The same things were measured in two ways. Each way mixes the same 12 hidden numbers, adds some noise and spreads widely along 6 directions of its own, which tell nothing about the thing.
In the rows, 128 means zero.
Some things both ways: the first way, then the second way.
[137 106 131  67 134 132 121 145 111 101 135 152 132  80 152 123 111  79
 123  89 105 156 108 100 132 129 164]
[ 76 163  95 117 155 158  76 155 108 163 181 108 162 155 191  87 109 136
 208 146 121 195 192 131  82 106]

[127 118  69  49 101 110 152 111 127  75  94  76 149 112  93 170 127 144
 144  97  94 176 157 145 166  84 153]
[177 106 166 130 119 124 160 109 104 105  81 138 113  92  81 155 114 130
  90 137 123  72 115 132 140 154]

[175 124 124 128 142  75 123  85 146 124 114 146 131  71 122 135 145  40
 116 101  93 126  99 114 107 116 104]
[124 164 139 108 144  91 135 112  71 103 125 139  99 122  80  84 141  84
 137 122 133 138 145 106 108 122]

[ 79 138  98 135 103 121 117  91 138 143 137 133 156 109 116 125 161 100
 133 112 141 147 101 125 102 136 118]
[117 131 158 123 170 123 150  67 138  43 144  88 161 141 152 187 118 176
 117 110 116 136 129 139 172 176]

[107 167  81 118 139 137 154 152 144 111 140 121 142 128 117 233 124 144
 135  98 168 214 184 117 125 164 139]
[106 133 177 118 138 119 155  97  63  98 142  98 106 127 126  92  87 116
  90 120 130 100 152 114 114 163]

[ 96 163 132 159 141 125 121 134 119 159 181 127 116 144 155 154 145 128
  93 168 137 101 113 119 106 159 131]
[118 127 136 130 146 129 153  86 124  86 131 146 139 111 115 145 121 172
 100 100  95 124 109 118 191 136]

[134 110 107 131  62 121 122  64 155 128 117 108 142 157  92 162 211 111
  92 111 119 146 137 164 130 126 132]
[112 134 137 176  98 123 129 132 116 142 104 135  88 103  52  81 166  55
 148 132 142 172 142 134 100 105]

[163 146 113 167 133 124 101 103 149 194 148 145 146  76 120  98 143  73
 143 141 123 107  80  98 110 151  49]
[ 61 136 164 198 140 150 181 114 142  66  96  64 130 129 121 109 132  77
 127  92 157 167 138 118 163 195]

[134 105 118 126 149 131 142 150 119  91 147 133 105 133 105 125 116 100
 140 118 134 153  85 136 119 131 128]
[111 144 133 160 110 168 180  97  86  87 161 102 133 120 101  99  99 138
  87  53 141 136 118 115 139 162]

[151 116 116 155 121 138 108 112 172 134 122 138 139 120 114 114 140 126
 142 122 127 165 117 122 132 138  99]
[162 101  82  72 116 116 121 131 134 151 142 168 141 127  82 176 134 188
 127 119 127 117  86 148 105 109]

[167 137 101 163 126 112 120 117 130 112 152 133 143 142 112 147 145 152
 134 143 116 106 142 107 142 109  96]
[ 87 150 189 164 150 107 155 118 136  35 101  90 164 107 111  85 113  75
 132 132 115 130 139 108 174 180]

[121 122 118  97 115  82 135 117  81  95 164 142 130 113 102 130 157  83
 112  86 101  88 108 126 119  94 135]
[106 166 122 145 155  96 128 114 134  80 143 121 152 120  89  89 122 116
 131  88 113 139 121 103 164 128]

[110 117 123 145 104 132 142 127 139 121 158 111 139 157 119 121 157 124
 105 103 134 130 119 130 122 134 133]
[118 117 126 134 145 121 112 104 161  88 141 126 156 135 126 168 137 165
 138 145 133 155 111 131 175 124]

[118 150  79  79  64  99 143 104 134 213 132  95 160  81 100 123 170 121
 143  83  98 159 120 122 129 124  70]
[189  98  76 114 119 126 118 134 151 165 103 151 140 117 150 167  97 170
 109 113 140  73  91 138 142 130]

[125 112  92  39 107 138 157 148  94 112 135 116 148 114 146 157 126 124
 121  96 102 176 121 123 159 118 162]
[169 142 116 119  96 134 122 147  94 171 134 161 109 112  81  90 124 114
 112 118 129 107 112 119  74  88]

[ 94 143 148 177 138 136  98 130 132 143 145 171 159 174 156 112 158 157
  92 137 166 126 154 100 106 158 158]
[141 138 111 137 138 143  82 143 149 158 112 113 147 129 195 128 124 108
 181 160 122 147 168 153  97 117]

[158 153  48 100 147 126 131 142 112  81 118 102 142 109 142 199  94 171
 181 172 105 177 161  75 165  99 120]
[ 75 141 193 111 193 108 124 113 132  69 116  95 171 119 186 108 126 101
 169 191  99 142 165 112 160 165]

[ 77 118 156  93 127  98 123 160 118 113 160 143 144 116 131 127 149  86
  77  34 132 134 158 111  99 125 190]
[182 138  51 100 124 111 114  92 107 136 131 155 166  91 136 145  60 197
 103  74 108  71 110 141 136 133]

[ 93 132 118 128  80  92 118 109 200 185 117 100 121 162  89 167 187 156
 134  98 109 176 150 161 104 141 117]
[121 154 131 191  92 164 154 149 101 181 128 134  82 125  88  71 128 112
  93  75 119 142 153 117 100  91]

[118  94 186  90 147 127 121 140  92  74 160 159 102 120  94  87 120  67
  59  68 140  85 115 173 118 133 203]
[ 79 115  97 168 125 171 130 134 148 135 118 117 113 147  94 161 140 151
 152 109 158 190 115 135 141 126]

[139 115 151 121 143  88  94 104  91  93 159 152  80 123  55  97 131 115
 104 144 108  51  96 198 127  92 137]
[177 105 136  93 117 122 104 142 120 160 126 142 117 137 181 122 110 120
 128 149 104  87 138 149 102 124]

[113 148  91 134 180 160 126 182  78 140 153 130 147 127 139  99  85 156
 145 171 169 148 113  87 130 138 117]
[ 78 168 138  60 199  92  81 114 188 115 181 104 167 181 136 169 198 188
 131 169 128 175 107 100 115  56]

[159 117 138  96 153  92 161 126  58  90 157 160 110 132 125 129 110 122
  63 118 120  93 119 158 128 104 185]
[101 147 133  60 182  93  53 143 159 109 125 166 123 184 141 160 177 134
 199 217 128 177  92  97 126  60]

[ 69 143 123  83 133 123 127 174 142 135 122 134 165 143 147 164 157 132
 121  67 137 199 171 104 128 150 156]
[149 160 131 127 118 130  80 162  95 198 153 102 112 139 175  53 117  76
 134 143 121 119 200 134  51  88]

[118 132 165 148 127 121 108 132 105 142 182 175 107 147 130 128 175  83
  81 116 138  95 107 123  97 164 140]
[119 121 167  97 154 114 154  69 109  43 162 117 174 118 169 133 100 158
 108 137 116 116 116 117 177 176]

[100 117 155 161  90 136  82 102 152 160 171 141 120 150 156 136 192 104
  85 147 116 108 102 128 106 155 146]
[156 151 212  87 121  62 145  87  90  94 172 154 113 118  92  82 191  99
  91 174 104 133 154 114  96  80]

[137 121 147 124 163 125 103 127  75 107 154 166 102 113 107 103 118  90
  89 142 149  94 106 142 108 132 163]
[141 136 168  81 146 103 140  90 101 106 133 124 118 132 139 138 150 126
 105 159 141 117 124 119  99 126]

[ 73 101 132 106 104 125 122 125  85  64 148 125 124 190  84 130 159 144
  81 101 153 107 156 166 115 107 219]
[168 127  78 172 104 170 128  99 121 153 113 137 150  78 124 144  71 171
 113  75 109  99 118 157 129 137]

[145 168  91 151 109 135  96  84 192 237 111 109 153  78 166 128 168 101
 166 188  89 163  73  89 134 169  25]
[ 62 108  70 176 132 209 145 146 150 145 117 116 155 114 138 137 116 156
 174  71 101 190 143 155 175 163]

[ 99 161  89  85  94 146 117 115 105 158 141 111 148 100 125 151 155 126
 126 135 130 153 134 115 143 147 119]
[122 100 159 162 119 109 175 129 157 146  82 129  78 118  53 135 207  85
 101 136 166 147 116 122 139 116]

Other things, the second way, with their names:
(597): [ 95 147 139 119 141 128 123 141 125 144 161 123 126 150 113  95 125 138
 127 105  99 139 129 115 101 105]
(560): [147 125  85  98 107 129  72 158 114 191 140 158 126 107 123  86 125 121
 128 138  92 114 145 139 113  75]
(731): [ 96 190  95 118 159 127  62 154 126 158 157 127 146 133 103  79 133 121
 171 121  93 163 152 114  93  61]
(618): [191  89 131 187  78 105 157 145 183 162  64 142  87 108  77 136 163  91
  68 111 163  88  88 134 148 116]
(89): [138 112 102 107 161  96  96 136 165 108 106 125 146 129 126 141 138 103
 164 133 127 121 107 132 164 144]
(277): [132 106 204 149 127  99 117 149 152 119  91  95  96 159 189 106 146  42
 144 207 159 127 163 130 115 145]
(725): [191 148 135 136  90 126 111 151  92 193 114 133  84 127 152  79 129  76
 104 136 137  98 172 135  56  89]
(170): [ 99 140 121 164 124 154 137 129 120 109 119 114 123 129 126 108 146  97
 147 117 151 181 147 121 145 134]
(13): [199 121  82 110 134 133 111  91 109 145 105 172 117 102 153 159 125 142
 139 128 135 108 102 134 139 116]
(535): [151  77 164 136 114 123 117 172 166 146  42 150  64 158 143 165 208  54
 164 241 204 161 113 119 134 109]
(530): [155 126 118 128 111 150 129 118  97 111 130 136 120 122 128 123 121 124
 112 115 136 124 124 125 146 129]
(647): [158  96 124 185  90 188 176 139 120 109  89  82 139 110 115 159  89 134
  89  97 181 102 132 143 150 194]
(59): [176 126 143  74 160  52  90  95 169  93 118 151 153 134 145 182 143 162
 128 181 110  98 103 134 144 104]
(87): [ 67 140  91 121 149 183 118 122 124 117 156  90 179 137 147 145  96 177
 165 106 130 174 135 141 114 152]
(664): [ 98 130  74 185 111 164 109 186 156 171 114 118 148 129 134  91 120 108
 170 126 173 175 143 118 132 115]
(229): [141 138 246 115 129 126 153 157  69  75 112 105  81 150  37 134 167  88
 114 196 140 129 177 113  88 124]
(598): [130  97 123 130 134 113 122 144 194 140  99 130 122 138  86 179 184 133
 134 136 129 144 105 148 144 114]
(543): [156 114 159 123 129 128 148 109 136 104 125 129 144 118 138 144 127 137
 111 134 123 105 107 131 136 147]
(157): [166 129  89  50 161  85  86  93 126 128 172 173 187 104 102 169 104 230
 125 150  99  91  90 127 129  89]
(600): [142 119 144  94 156  92 138 108 123 132  92 154  82 138 119 156 184 115
 124 169 160 133 111 106 134 106]
(503): [166 128 215 125 138  73 124 141 170  86  93 118 137 139 158 121 147  79
 115 193 118  88 130 118 134 131]
(378): [124 108 164 120 118 104 132 135 151  70 125  98 140 146 143 133 161 100
 115 155 133 147 157 142 169 149]
(715): [103 132 118 139 132 163 162 132 115 116 126 118 166 101 137 102  88 146
 118  79  95 117 133 127 155 167]
(29): [139 133 141 111 124 109 153 102 117  92 137 119 109 141 134 112 169  96
  88 109 158 137 119 111 147 131]
(152): [154 115 182 137 110 137 156 126 126 105  92 142 112 120 127 134 112 131
  83 117  74  83 121 137 150 141]
(680): [193 128 158 141  75 104 162 129  76 183 121 151  87  86 107  25 102  41
  91  98 125  61 122 130  37 133]
(160): [190 115 203 111 125 102 132 101  90 165 133  87 109 121 242  92 133  68
 103 211 164  86 203 141  50 141]
(121): [229  71 192  78 158  74 125 110 158 142  55 178  92 118 137 218 184 126
 135 248 144  69  94 136 122 114]
(364): [128 160 147 146 115 134 141  93  76  83 148 100 154  94 160  74 135  87
 122 151 153 165 199 123 133 140]
(2): [108 142  49  97 143 110  76 178 158 188 152 151 148 133  83 101 136 160
 131  92 101 132 116 112 141  62]
(84): [ 92 129 114 104 165 116 103 140 145 166 139 122 131 146 125 146 169 158
 148 176 154 168 152 113 122  83]
(515): [ 93  93 131 139 123 112 129 138 199 122  99 132 104 156  97 166 216 101
 151 155 161 198  99 138 151 109]
(703): [145 105  99 109 144 132  94 155 129 168 114 135 108 140 134 138 122 117
 165 136 127 118 129 143 115 125]
(341): [119 118 195 139 138 119 148 132 105 111  78 101  93 121 151 114 146  82
  99 181 134 117 193 118 158 146]
(252): [105 113 124  98 165 110 144 128 152 102 126 139 124 163 129 163 160 153
 143 124 133 154 108 114 174 136]
(325): [139 126 117 169 117 146 144 164 114 160  81 116 101 113  70 121 123 109
 120 100 132 117 165 137 123 134]
(219): [148  96 140 125  77 153 163 110 108 131 125 123 111 123 108 131  82 140
  66  81 135  75  69 143  89 163]
(76): [127 130 119 135 100 145 117 154 124 165 120 114 109 127  99  96 150  82
 125 126 157 141 126 132  76 109]
(123): [154 137  87  87 111 106 112 107 110 143 151 160 143  88  75 114 138 162
  81 107 104 109 112 127 134  81]
(113): [140 119 131 123 119 132 156 117 117 115 150 149 139 124  61 165 120 206
  92 105 116 121 110 128 143 116]
(151): [162 116 151 113 125 125  93 166 140 174  90 124  93 143 162 130 178  69
 156 193 135 136 172 149  83  99]
(696): [135 114 160  85 160  86  86 140 165 127 127 149 116 162 116 171 183 145
 147 211 126 142 122 119 137  75]
(227): [ 90 109 150  48 148  89 127 125 119 108 197 112 134 164 131 114 155 153
  95 132 109 136 143 122 142 122]
(610): [181 105  69 141  89 149 122 181 132 207  84 162 109 105 105 125 145 117
 128 118 141 118 142 146 119  99]
(134): [ 73  82  95 202 133 198 180 123 171 101  86  89 150 114 160 151 117 124
 149  73 157 171 114 142 216 216]
(682): [ 91  91 124 125 141 113 141 130 194  85  68 150 148 108  84 176 167 133
 157 129  80 154  98 155 198 153]
(484): [114 172 119 111 122 144 137 111  89 106 176 114 152 112  58 101 117 170
  66  62  92 122 131 115 124 102]
(537): [ 64 190 171 107 177 105 109 126 110  83 203  84 156 167 108  85 160 129
 140 154 141 187 170  83 109  89]
(349): [ 95 122 129  99 152 122  91 137 178 140 137 141 125 168 141 159 173 150
 158 161 115 171  99 128 123  84]
(382): [103  84  84 126 148 107  98 152 194 174 113 140 119 134  77 161 192 127
 172 156 158 172 103 135 147  95]
(192): [ 58 137 110 129 171 132 117 131 170  96 139 114 171 148 137 145 128 167
 170 118 111 178 123 119 173 135]
(391): [159 116 131 130 106 152 158 136 121 127 124 141 111 139 131 128 117 120
 127  68  92 117 116 155 115 155]
(83): [151 138 187 162 124 154 160 103  70  89 111  94 137  92 205  80  78  95
  85 146 131  86 187 112 161 176]
(82): [103 146 110 129 125 130 106 163 139 146 155 130 119 161  91 115 154 133
 151 106 105 177 156 136 114  87]
(432): [170 159 122 160 109 133 146 110 107 138  79 132 122  86 129 101  94 102
 100  81 102  84 135 138 103 138]
(388): [130 135 129 143 153 122  89 137 169 145 115 113 168 111 177 121 140 118
 153 188 136 138 157 125 140 106]
(681): [180 116 205 171 110  87 175 109 144 104  96 151  95 116  77 127 148 101
  89 137 131  94 100 121 129 128]
(473): [102 138 164 197 106 144 145 133 124 118 106  67 115 108 127  59 131  45
  97 119 154 134 167 121 134 152]
(161): [129 145 119 136  97 165 156 135  47 133 166 117 114 122  91  76  96 123
 102  74 138 131 163 124  98 139]
(146): [134 107  77  90 141 119  96 159 151 189 135 174 105 165 150 147 144 163
 159 125 115 143 112 132 125  85]
(474): [137 112 121 161 106 130 117 140 131 176 131 129  95 129 116 115 170 109
 124 161 175 163 162 127 125  85]
(401): [ 94 157  76 107 115 141 107 139  84 168 173 146 143 109  99  55 121 122
 147 103 124 162 136 114  85  91]
(540): [107 145  91 162 131 150 127 145 144 167 129 130 120 139 111 118 145 137
 141  95 140 169 135 122 125  96]
(419): [138 136 126  87 149 107 101 137 119 130 173 154 146 139  88 136 118 190
 125 136  96 117 125 115 135  85]

Some of these things the first way, each followed by its name:
[145  75 139  84 176 163 123 202 132  75 162 131 113 107  98 124  69  94
 140  82 130 142 106 145 149 126 157]  (219)
[113 134 122 140 136 150 113 142  99 120 168 155 131 151 143 122 127 150
 123 157 145 114 113 110 128 143 143]  (543)
[153 101  96 150 128 146 118 117 123  82 151  97 103 121  75 104 104 153
 140 170 126 130  92 168 154  93 111]  (515)
[143 175 102 143 155 112 129  92  86 124 139 161 134 114 105 136 136 115
 119 165 146  99 112 137 129 140  96]  (703)
[152 135 123 198 129 149 131 118 148 150 166  88 110 139 103  93 125 130
 113 169 148 102 101 128 122 149  87]  (474)
[175 108 106 129 165 143 138 173 142  83 120 119 115 145 133 164 114 124
 145 131 123 200 134  99 147 131 124]  (401)
[121 136 113 135 115 147 125 124 137 159 173  96 140  82 133  94 132 129
 112 146 108 131  81 147 167 122  76]  (378)
[155 123 106 133 116 126 124 104 124 145 109 129 132 154  66 114 174 136
 119 134 141 155 123 168 140 129  91]  (76)
[151 169  48  73 161 127 163 185 130 165 137  57 167  46 163 150  83 126
 192 139  76 182 104  61 185 109  32]  (2)
[136 135 131 127 118 136 119 123  93 139 168 139 146 124 140 115 152  93
  88 123 133  82 124  96 119 142 139]  (157)
[ 85 151  53  65  90 151 168 140  54 101 153  74 141 157  77 183 154 184
 112 132 154 177 160 171 171 112 142]  (473)
[ 99 117 152 111 149 104 158 148  93  69 143 141 101 184 106 135 150 130
  69  98 141 142 131 177 124 125 184]  (530)
[111 154 100  87 112 127 119 101  86 119 127 145 161 119 157 143 130 144
 120 141 126 115 153  88 131 131 174]  (121)
[121 118 184 169 137 129  97 128 144 111 170 160 104 157 105  96 134 132
  82 118 145  77 132 152 111 150 164]  (113)
[ 87 142 153 124 133 142 120 167 109 112 197 172 140 145 138 149 127 154
  82  83 162 117 172 122 125 157 183]  (277)
[120 136 142  99 127 109 107 138 124 153 157 155 139  90 140 123 146  89
 113  89 106 117 120 104 121 139 127]  (192)
[176 123 129 144 124 109 153 128 191 155 102 115 133 144 126 123 137 158
 119  99 110 186 148 124 138 140 106]  (535)
[183 143 185 224 178 102  78 121 199 195 128 149 121 119 138  39 138 108
 116 168 105  71  96 100 116 150  49]  (610)
[138 163 115  85 133 129 106 120  99 186 176 117 102  20  99 116 137  51
 127 152  94 106  48 159 154 141  41]  (227)
[159 146 117 148 125 120 108  96 121 130 128 134 131 124  80 107 170  92
 132 136 128  97 116 120 131 136  74]  (382)
[139 138  82 123 133 119 116  97 135 127  96 103 142 114 105 116 124 162
 148 176 112 156 117 147 158 100 101]  (151)
[ 96 136 102 105 115 112 119 140 196 167 130  83 148 121 150 176 131 169
 151 129  78 170 137 134 151 120 115]  (152)
[117 142 164 130 140 127 125 114  83 114 167 185  98 140 108 124 155 100
  58 124 160 109 111 176 115 164 159]  (161)
[135 135  90 101  93 126 129 135 138 181 125  81 169 116 142 110 158 129
 144 115  94 141 134  69 142 122  92]  (388)
[123 168 156 162 191 103 114 162 163 116 135 113 111 140 117 152 109 160
  96 138 141 130 189 132 130 143 137]  (341)
[153 125  97 134 100 112 140  82 115 140 134 110 114 117  95 115 153 118
 112 150 116 135  87 159 128 113 102]  (170)
[108 117  87 177  64 122 114  85 132  90 173 128 119 199  72 163 156 216
 144 148 143 104 156 154 114 106 157]  (681)
[152 142  86 104 136 153 151 138  84 148 165 129 151  71 159 113 101  93
 134 139 127 134  78  83 140 141  97]  (537)
[155 109  77 125 162 146 131 158 136  97 139  89 121 110 121 132  63 158
 179 174 111 156  96 120 156 100 110]  (349)
[ 95 175 163 123 145 112 102 120 131 155 136 170 161 111 145 120 157 115
  74  98 144 108 167 118 123 163 144]  (325)
[137 123  83 104 133 102 161 102  79 104 127 101 123 109 133 122 120  89
 123 154 108 130  73 119 117  97 137]  (13)
[152 125 153 147 174  63 103 130 149  92 126 166  84 103  80 106 116  98
 151 109 102 116 108 135 104 108 107]  (252)
